The rows are grouped in 4 ways, from coarse to fine. Each group lies inside one group of the grouping before and may be the whole of it. The rows also spread widely along 11 directions, which tell nothing about the answers.
Known rows, each followed by its group in each grouping:
[-0.36 -0.23 -1.58  1.15  1.48 -0.39 -1.10  1.39 -1.25 -0.54  1.50  1.43
  1.52  1.00 -0.95  0.88  2.69  0.34 -1.56  2.97 -0.39]
Bimi k_684 k_299 k_512
[ 1.48  0.56  0.80  1.32  1.38 -2.30  1.20 -0.03 -2.78  0.42  1.31  3.43
 -0.70 -1.06 -2.00  2.35  0.57 -4.81 -1.02  2.19  0.36]
Met k_353 k_45 k_984
[ 1.42 -1.31  1.04 -3.29 -0.40  2.36 -1.87  1.14  0.05  0.05  0.91  1.28
  0.60  1.63  1.93 -0.97 -0.18 -1.77  1.52  2.41 -2.38]
Bimi k_684 k_299 k_513
[ 0.42  0.03  1.23  0.23  0.77  1.05  0.26  0.42 -1.07  1.08 -0.21  0.27
 -0.60  0.93 -0.49 -1.02 -0.75  0.89 -1.98  2.45 -1.25]
Met k_353 k_598 k_584
[ 0.07 -0.94 -0.12 -1.68  0.24  1.86 -1.66  2.07  0.92 -0.11 -0.09  0.68
 -0.22  1.74  0.46 -1.47  0.86  0.81 -0.31  0.77 -1.32]
Met k_555 k_337 k_352
[ 2.14 -1.92 -0.41  0.86  0.33 -1.67  1.67 -1.35 -2.14 -0.52  0.89  0.24
  2.11  0.08  0.21  1.44  0.26 -1.38 -0.72  2.40  0.19]
Met k_353 k_598 k_315
[ 3.23 -0.02  0.53 -0.85 -0.21 -0.81  2.01 -1.56 -2.42  0.88  0.60 -0.27
 -2.12 -3.32 -3.40  1.63 -1.40 -0.16  4.15 -1.83 -0.68]
gaz k_428 k_995 k_991
[ 0.32  1.40 -2.05 -0.34  2.17 -1.25  1.22 -0.99 -1.55 -0.96  1.68  1.10
 -0.26  0.08 -1.99 -0.58  1.08  1.10  1.29 -0.17 -0.01]
Met k_839 k_339 k_485
[ 0.01 -0.40  1.78  2.01  0.54  0.05  2.34  0.39  0.83  2.38  1.17  2.21
 -0.57 -2.81 -5.71  0.16  0.96 -3.08 -0.96  0.59  2.15]
Met k_555 k_660 k_927
[ 1.43  0.45 -0.72  1.81  1.30 -2.97  1.62  0.08 -2.28  1.67  0.43  2.07
  0.05  1.83 -0.88 -0.26 -0.03 -0.52 -0.79  1.99  0.69]
Met k_839 k_481 k_763
[-0.38 -1.30 -1.08 -1.54  1.39 -0.11  0.41  0.68  1.52  0.26  1.49  0.80
  0.51  0.66 -1.25 -2.12  1.57  0.13  1.04  0.75  0.39]
gaz k_943 k_173 k_64
[ 2.05 -0.81 -0.30 -3.88  0.72  0.79 -1.36 -0.49 -2.19  0.44  1.14 -2.04
 -0.24  5.09 -2.58  2.07 -1.77  3.31  2.34 -0.02 -0.55]
Met k_839 k_481 k_793
[ 1.26  1.26 -2.06 -1.98 -0.23 -0.33  0.41  0.71 -1.72 -0.05  0.05  1.03
 -1.36 -1.58  0.77 -0.56  0.67  2.19  4.47 -2.25 -1.55]
Bimi k_330 k_294 k_842
[ 1.29  0.39 -1.06 -0.52  0.61  0.21 -1.58  1.14 -1.33  0.95  0.97  0.74
 -0.20  2.14 -2.30  2.16  0.62  1.10  0.94  0.46 -0.82]
Met k_353 k_271 k_135
[ 2.47 -1.28  0.92 -2.35  3.76 -0.09  0.44 -3.63 -2.67 -0.77  2.89 -0.70
  0.19  3.44 -2.40 -1.57 -1.80 -0.68  0.15  4.29 -1.57]
gaz k_943 k_173 k_910
[-0.07 -0.98  0.22 -1.78  0.92  3.26 -1.48  0.31 -0.66 -1.32  2.09 -1.14
  0.02 -1.03 -3.23  2.22  1.67  1.45  0.62  0.96 -1.35]
Bimi k_330 k_869 k_118
[ 0.31 -0.81  0.94 -0.44  1.27 -0.56 -0.51  1.42 -1.32 -0.35 -0.29  1.86
 -0.66  1.42  0.56 -1.06  0.48 -1.54 -1.76  2.84 -0.83]
Bimi k_684 k_13 k_354
[ 0.54 -0.98  1.92 -4.08 -1.74  1.67  1.14  0.19 -0.44  1.28  1.04  0.50
  2.39  0.59  3.40  0.19 -1.40 -2.37  1.69  3.53 -0.24]
Bimi k_684 k_13 k_276
[ 2.99  0.97 -2.19  3.30  2.92 -3.33 -0.58  0.04 -3.94  1.10  1.03  2.85
 -1.41  1.74 -4.18  0.31  1.31  0.34  0.54  1.15 -0.96]
Bimi k_330 k_294 k_545
[ 0.74 -2.50 -2.24 -0.35  0.13 -0.43  1.36  0.03  2.20 -0.61 -0.14  0.19
  1.81  0.28  0.54 -4.31  1.66  1.41  1.27 -1.03  0.29]
Met k_555 k_518 k_43
[ 0.70 -0.24 -1.28  2.49 -1.20  0.17  0.50  1.72  0.00  2.35  0.50  1.56
  2.78 -0.50  1.69 -0.03  1.74  0.02 -0.71  2.80 -0.37]
Met k_555 k_337 k_644
[ 1.41  0.02 -0.58  0.85  1.36 -1.36  0.94 -0.79 -2.47  0.44  0.92  0.62
  0.40  1.17 -1.70  0.68 -0.04  0.38 -0.59  1.77 -0.19]
Met k_353 k_45 k_161
[ 0.03 -0.92 -0.63 -0.21 -0.31  1.25  1.28  0.66  1.47  2.77  0.80 -0.28
  1.37  0.48 -2.79 -2.31  0.83  3.02  1.76  0.29  0.93]
Bimi k_330 k_294 k_842
[ 2.24 -5.44  0.94  0.48  0.73  0.60 -0.68  0.10  0.64 -0.59  0.33 -1.58
  1.11  1.32 -1.10 -0.81  0.87 -0.44 -1.81  2.75 -0.91]
gaz k_943 k_173 k_910
[-0.60  0.24 -2.24  0.98  1.16 -1.42  1.25  0.49 -0.59 -0.47  1.47  1.55
  1.32 -1.15 -1.75  0.91  2.64 -0.17 -0.07  0.23  1.33]
Met k_555 k_660 k_927
[ 0.65 -1.99 -0.73  2.19 -1.06  1.01 -1.50  3.50  1.95  1.43 -0.85  1.39
 -0.10 -1.27 -1.15 -1.34  3.07  0.71 -0.09 -0.21 -0.91]
Bimi k_684 k_13 k_276
[ 1.71 -2.30 -0.59 -1.04  0.94 -2.40  1.82 -0.90 -0.51  0.51  0.98  1.47
  1.97  2.57 -0.39 -2.37 -0.23 -1.67  1.10  1.88  1.29]
Bimi k_684 k_299 k_513
[ 0.43 -3.00  0.83  0.64 -0.29  0.20  1.61  0.20  1.18  0.51  0.47 -0.06
  1.19 -1.11 -2.97  0.49  1.08 -1.09 -1.14  0.57  1.66]
Met k_353 k_598 k_584
[-0.16 -1.94  0.80  0.91 -0.96  2.54 -0.54  2.26  1.28  2.54  0.91 -1.28
  0.70 -1.40 -3.13  2.00  1.67  1.48 -0.58  1.60  0.04]
gaz k_943 k_173 k_910
[-0.42 -1.15  0.01  0.20  0.79 -1.09  2.33  0.27 -0.42  0.42  0.19 -0.17
 -0.01 -1.44 -0.32 -0.94  0.64  0.56 -0.73  1.36  0.66]
gaz k_943 k_173 k_910
[-0.39 -0.68 -0.69 -0.66 -0.49 -0.75  0.45  2.08 -0.47  0.42 -0.28  0.93
  0.27 -0.37  0.05  0.64  1.40  0.45  0.55  0.20  0.72]
Bimi k_684 k_13 k_276
[ 1.94 -3.99  1.15 -0.88 -0.78 -0.24 -0.71  1.82  0.10  2.25  1.48 -0.58
  0.72  1.32 -5.16  5.19  0.62 -2.12  1.03  0.74  2.21]
gaz k_943 k_173 k_910
[ 2.09 -0.09 -1.84  0.73  0.43 -2.28  1.10  0.49 -0.90  2.67  1.86  2.62
  0.58  0.40 -3.77  0.64  1.13 -1.20  3.47 -0.32  1.45]
Bimi k_330 k_869 k_118
[-0.72  0.17 -2.70 -0.52  1.57 -0.93 -1.09  2.32  1.53  0.64  1.57  2.23
 -0.28  1.80 -5.76  0.53  3.12  0.45  1.70 -2.29  2.13]
Met k_555 k_518 k_43
[-2.41  0.03 -1.77 -0.35 -1.44 -1.34 -0.70  6.08  0.95  1.55 -0.31  1.86
 -1.20 -2.32 -1.51  4.98  3.83  0.02  1.11 -2.43  2.43]
gaz k_943 k_173 k_910
[-0.15  0.45  0.70 -2.61  0.34  1.28  0.37  0.26  0.00  0.37  1.09  1.01
 -0.43  0.04 -1.23  0.17 -0.21 -0.72  1.07  0.40 -0.15]
Met k_353 k_598 k_315
[ 1.47 -1.96  0.74  2.29 -2.13  2.98  0.22  0.98  2.08  4.28  1.34 -0.06
  3.44 -0.33 -1.80  0.24  0.90  0.06 -0.36  3.10 -0.15]
Met k_353 k_598 k_584
[ 0.85 -0.01 -0.86 -1.07 -1.25  0.03 -1.15  3.43  0.20  3.18 -0.66  0.75
 -1.98  1.02 -3.75  1.03  0.28  2.64  3.36 -2.94  0.61]
Bimi k_684 k_299 k_512

New rows. What belongs after each?
[-1.04  0.26 -0.78 -1.28  3.46  0.24  0.87 -2.12 -0.33 -2.16  4.08  1.83
  1.44 -0.55 -4.26 -0.89  2.38 -1.87  0.09  2.44  0.69]
Bimi k_684 k_299 k_512
[ 1.37 -0.96 -1.88  1.67 -0.45  0.58  1.53 -0.98 -1.09 -0.22  0.78 -1.31
  2.31 -2.45  0.11  0.27  1.42  2.59  0.56  0.59 -0.96]
Met k_555 k_660 k_927
[ 1.91 -2.44  2.39 -0.69 -0.37  2.16 -0.35  0.26  0.35  0.05 -0.27  0.48
 -0.29 -0.35  0.72 -1.27 -0.58 -2.14 -1.11  2.11 -2.12]
Met k_353 k_598 k_584
[ 0.33 -3.85 -1.39  2.39  0.80 -1.08  0.53  1.21  1.85  1.20  1.07 -0.12
  2.63  1.05 -2.45 -0.93  2.88  0.41 -1.60  2.26  1.56]
gaz k_943 k_173 k_910
[ 1.40 -2.05 -0.19  0.52 -1.05 -0.92  1.54  1.19  0.76  1.81 -0.51  1.11
  1.45  0.42  0.49 -1.30  0.32 -1.12  0.28  0.64  0.96]
Met k_555 k_518 k_43
[-0.18  0.29 -2.35  1.11  1.18 -2.43 -0.63  2.97 -0.40  1.19 -0.54  2.09
 -1.51  1.39 -3.41 -0.44  2.33  1.97  0.75 -1.54  1.12]
Bimi k_684 k_13 k_354
[ 1.52 -3.76  0.83 -1.27 -0.75 -1.14  0.22  0.87 -2.41 -2.31 -0.92 -0.45
  1.35  0.24  3.70  1.97  0.13 -1.70 -1.56  2.55 -0.55]
Bimi k_684 k_299 k_512
[ 0.54 -0.23  0.29  1.11 -1.55 -0.94  1.81  2.09 -0.96  3.38 -1.71  0.77
  0.99  1.18  2.89 -1.07 -1.13  1.13 -1.28  2.27  0.38]
Met k_555 k_337 k_644
[ 2.38 -1.64 -1.60  3.11 -1.89 -1.17 -2.21  4.40 -0.67  3.43 -0.77  1.77
  1.05  1.73 -0.41  2.29  1.95  0.54  0.29  1.09 -0.39]
Bimi k_684 k_299 k_512
[ 0.88 -0.64  0.73 -0.08  1.52  0.14 -0.18  0.29 -1.66  0.74  0.23 -0.09
 -0.56  2.74 -2.43 -0.03 -0.78  1.10 -1.75  2.11 -0.17]
Met k_555 k_337 k_352
[ 0.76 -1.08  0.19 -2.01  1.17 -0.72  2.12 -1.49 -0.95 -0.36  1.26 -0.05
  0.36  0.71 -2.61 -0.18 -0.65 -0.38  0.89  0.29  1.48]
Met k_555 k_337 k_352
[-0.49 -1.18 -0.18  1.59 -1.00 -0.20  0.50  2.73 -0.03  0.73 -0.96  0.67
 -0.09 -2.46 -0.60  0.92  2.22  0.72 -0.90  0.19  0.50]
Bimi k_684 k_13 k_276
[-0.54 -0.81  1.04 -2.00 -2.73  2.24  0.00  2.97  1.29  3.40  0.65  0.70
  2.47  0.37  1.04  1.46  0.48 -0.61  1.38  2.34  0.82]
Bimi k_684 k_13 k_354
[-1.07 -2.21 -1.79  1.60  1.18 -3.36 -0.01  3.92  1.28  0.67 -0.53  3.51
  1.10  2.82 -0.42 -1.58  3.51 -1.45 -2.10  1.33  2.62]
Bimi k_330 k_294 k_842
[ 3.59 -4.38  2.49 -2.12  1.27 -1.59  1.75 -2.02 -2.47 -0.75 -0.62 -2.15
 -2.03  1.13 -2.27 -0.06 -2.92 -0.74  0.29  0.54 -0.09]
gaz k_943 k_173 k_64
[ 1.10 -1.98  0.18 -0.06 -0.29 -0.39  1.14  0.64  0.36  1.57 -0.20  0.75
  1.25  1.26  0.46 -2.81 -0.18  0.11  0.15  1.85  0.16]
Bimi k_684 k_299 k_512
[ 2.02 -3.00 -0.76 -1.65  1.96 -3.09  0.42 -0.04 -0.19 -1.44 -0.31  0.63
 -1.49  2.03 -2.67 -1.48  0.19 -0.76  1.44 -1.53  0.82]
gaz k_428 k_995 k_991
[-1.31  0.72 -1.96 -0.89 -0.59  1.34  1.00  1.01  1.13 -0.19  0.69  0.97
  1.48 -2.66  2.34 -2.82  2.24  2.06  1.80  0.20 -1.03]
Bimi k_684 k_299 k_512
[ 2.11 -1.01 -0.72 -1.89  2.38 -2.02  0.17 -1.06 -1.38 -2.22  1.34  2.35
 -0.04  2.42  0.52 -1.41  0.25 -3.21  0.75  1.33 -0.65]
Met k_839 k_339 k_485
[-1.74 -2.58 -1.64  1.95  1.36 -0.02  2.97 -1.57  0.39 -3.36  0.73 -1.48
  3.75 -2.64  1.31 -2.28  3.11  2.07 -3.86  2.71  0.68]
Met k_555 k_337 k_644
[-0.67 -1.03 -1.08  1.39  2.81 -1.05  1.19 -0.80 -0.03 -2.29  1.32  1.28
  0.60 -0.90 -2.41 -1.60  2.75 -0.63 -2.41  1.32  0.43]
Met k_353 k_45 k_984
[ 0.62  0.12 -0.75 -0.82  0.50  0.68  0.04  0.15 -2.44 -0.77  1.37 -0.03
  0.12 -1.56 -0.71  2.26  1.10  0.92  1.21  0.97 -1.14]
Bimi k_330 k_869 k_118
[ 1.63 -3.01  1.27 -1.41 -0.32  0.70 -1.13  1.94 -0.10  1.12  0.49  0.33
 -0.37  1.44 -3.30  2.24  0.33 -1.38  0.87  0.45  0.58]
Bimi k_330 k_869 k_118
[ 0.26 -0.68  0.20 -0.18  0.84  0.01  1.54 -1.08 -1.62 -0.61  1.36 -0.49
  0.68 -1.01 -2.63  1.99  0.49  0.23 -0.62  1.09  0.60]
Met k_353 k_45 k_161
[-1.08 -2.84 -1.40 -0.50  1.61  0.70  0.74 -0.75  2.13 -1.05  2.68 -0.69
  4.98  1.89 -0.22 -1.98  2.56  0.54 -1.54  4.43  0.85]
gaz k_428 k_995 k_991
[ 1.79 -2.59  2.60 -1.15 -0.22  1.15 -1.55  2.37  0.80  1.92 -0.64  0.50
 -1.64  1.92 -2.19  0.03 -0.82 -1.56 -0.23  1.33 -0.75]
gaz k_428 k_995 k_991
[ 2.20 -1.97 -0.46  1.26 -0.17 -1.53  1.33 -0.14 -1.90  0.36  0.28  0.12
  1.32 -0.05 -0.70  1.64  0.32 -0.60 -0.35  1.33  0.59]
Met k_555 k_337 k_352
[ 0.63 -3.31  0.78 -0.31 -1.05 -0.07  1.06  1.59  2.05  2.04  0.37  0.79
  1.90  0.92 -2.19  0.33  0.73 -2.19 -0.13  0.63  2.55]
Met k_555 k_660 k_927
[ 0.60 -1.35 -0.43  1.52 -1.41 -0.12  1.49  1.61  1.58  1.85  0.39  1.74
  2.18 -1.23  0.99 -0.66  1.71 -1.67  0.08  1.38  0.79]
Met k_839 k_339 k_485
[ 4.52 -5.10  3.47 -2.33 -0.31  0.17 -1.27  1.25  0.83  2.92 -0.55  0.27
 -2.10  3.87 -3.19 -0.78 -2.63 -3.40  1.45  0.74 -0.33]
gaz k_943 k_173 k_64
[ 2.22 -1.85 -0.77  1.26  0.62 -1.41  2.83 -2.16 -0.73 -0.08  0.53  0.14
  0.74 -2.19 -1.89 -2.77  0.63  0.38  1.49  0.12  0.04]
Bimi k_684 k_13 k_276
[ 0.26 -0.37 -2.48  0.66 -0.83 -4.44  0.60  4.02 -1.06  1.62 -1.77  2.01
 -1.06  1.62 -0.26  2.34  1.51  0.99  0.93 -2.65  2.56]
Met k_839 k_481 k_793
[-1.94 -0.20 -0.57 -0.92  2.78 -0.76  0.77  0.60 -0.63 -1.26  1.19  0.92
 -0.36  0.80 -3.52 -0.35  2.04  0.94 -1.25  0.93  1.64]
Bimi k_330 k_294 k_842
[ 3.75 -0.66  0.90  0.24 -0.26 -0.52 -1.85  1.65 -2.55  0.68 -0.47  1.68
 -3.34 -0.11 -2.19  3.04 -0.16 -1.88  1.38 -1.10 -1.95]
Met k_839 k_481 k_793
[ 1.07 -2.96 -1.06 -0.07  2.02 -0.65 -0.88  0.35  1.16 -2.16  0.24  1.19
 -0.05  1.66 -1.37 -2.80  2.16 -0.77 -1.00  0.04 -0.69]
Met k_353 k_45 k_984
[ 1.27 -0.72 -1.67  0.24  0.89 -2.21  1.05  0.44 -0.02  0.18 -0.33  1.91
  0.01  1.55  1.17 -3.36  0.79  0.21  0.62 -0.01 -0.19]
Met k_839 k_481 k_793
[ 0.14  1.50  0.06 -4.14 -1.70  2.50  2.37 -1.55 -0.42  1.07  2.82  0.03
  2.35 -2.75  0.99  1.63 -0.61 -0.58  4.45  0.54 -0.22]
Met k_353 k_45 k_984
[-0.04  0.80  0.22  0.07 -0.23  0.29  1.17  1.02 -0.25  2.33  0.06  1.31
  0.35  0.45  0.46 -1.22 -0.24  0.49 -0.28  1.68 -0.20]
Met k_353 k_45 k_161
[ 0.33  1.30  0.61  0.43 -0.04  1.25  0.36  1.60 -0.24  2.71  0.48  2.52
 -0.32 -0.69  0.27 -2.11  0.52 -0.41  0.53  2.38 -1.35]
Bimi k_330 k_294 k_842
[ 0.81  1.07  0.76 -1.33  0.96 -0.94  4.04 -2.62 -1.65  0.73  1.74  1.45
  0.38 -1.72 -1.07 -1.38 -1.43 -2.01  1.42  1.40  1.00]
Met k_555 k_337 k_352
[-0.15  1.18  0.05 -0.36  1.72  0.17  0.72 -0.02 -1.93  0.51  2.15  1.77
  0.02 -0.44 -2.10  0.76  0.80 -0.92  0.16  2.57 -0.15]
Bimi k_330 k_869 k_118
[ 1.10 -1.39  0.33  1.38  1.06  0.88 -0.37  0.01 -1.22  0.38  1.41 -0.32
  0.84  0.34 -3.89  2.13  1.03  0.07 -1.68  2.09 -0.05]
Met k_555 k_660 k_927
[ 1.83  1.67 -0.60 -0.37 -1.67  0.35  0.94  0.47 -2.77  1.36  0.68  0.55
  0.55 -1.99  2.24  2.93 -0.38  0.24  2.48  0.82 -1.49]
Met k_839 k_339 k_485
[ 0.26  0.05 -1.62  0.58 -0.55 -0.35  1.34  1.24  0.60 -0.24 -0.02  1.32
 -1.09 -4.50 -2.36  0.27  2.48  0.15  2.34 -3.44  0.48]
Met k_555 k_518 k_43
[ 0.27 -0.63 -0.52  0.53  1.31 -0.31  0.23  0.72 -0.55  1.75  1.59  1.15
  1.54  2.41 -2.68 -0.34  1.21  0.48 -0.43  2.83  0.88]
Bimi k_330 k_294 k_842
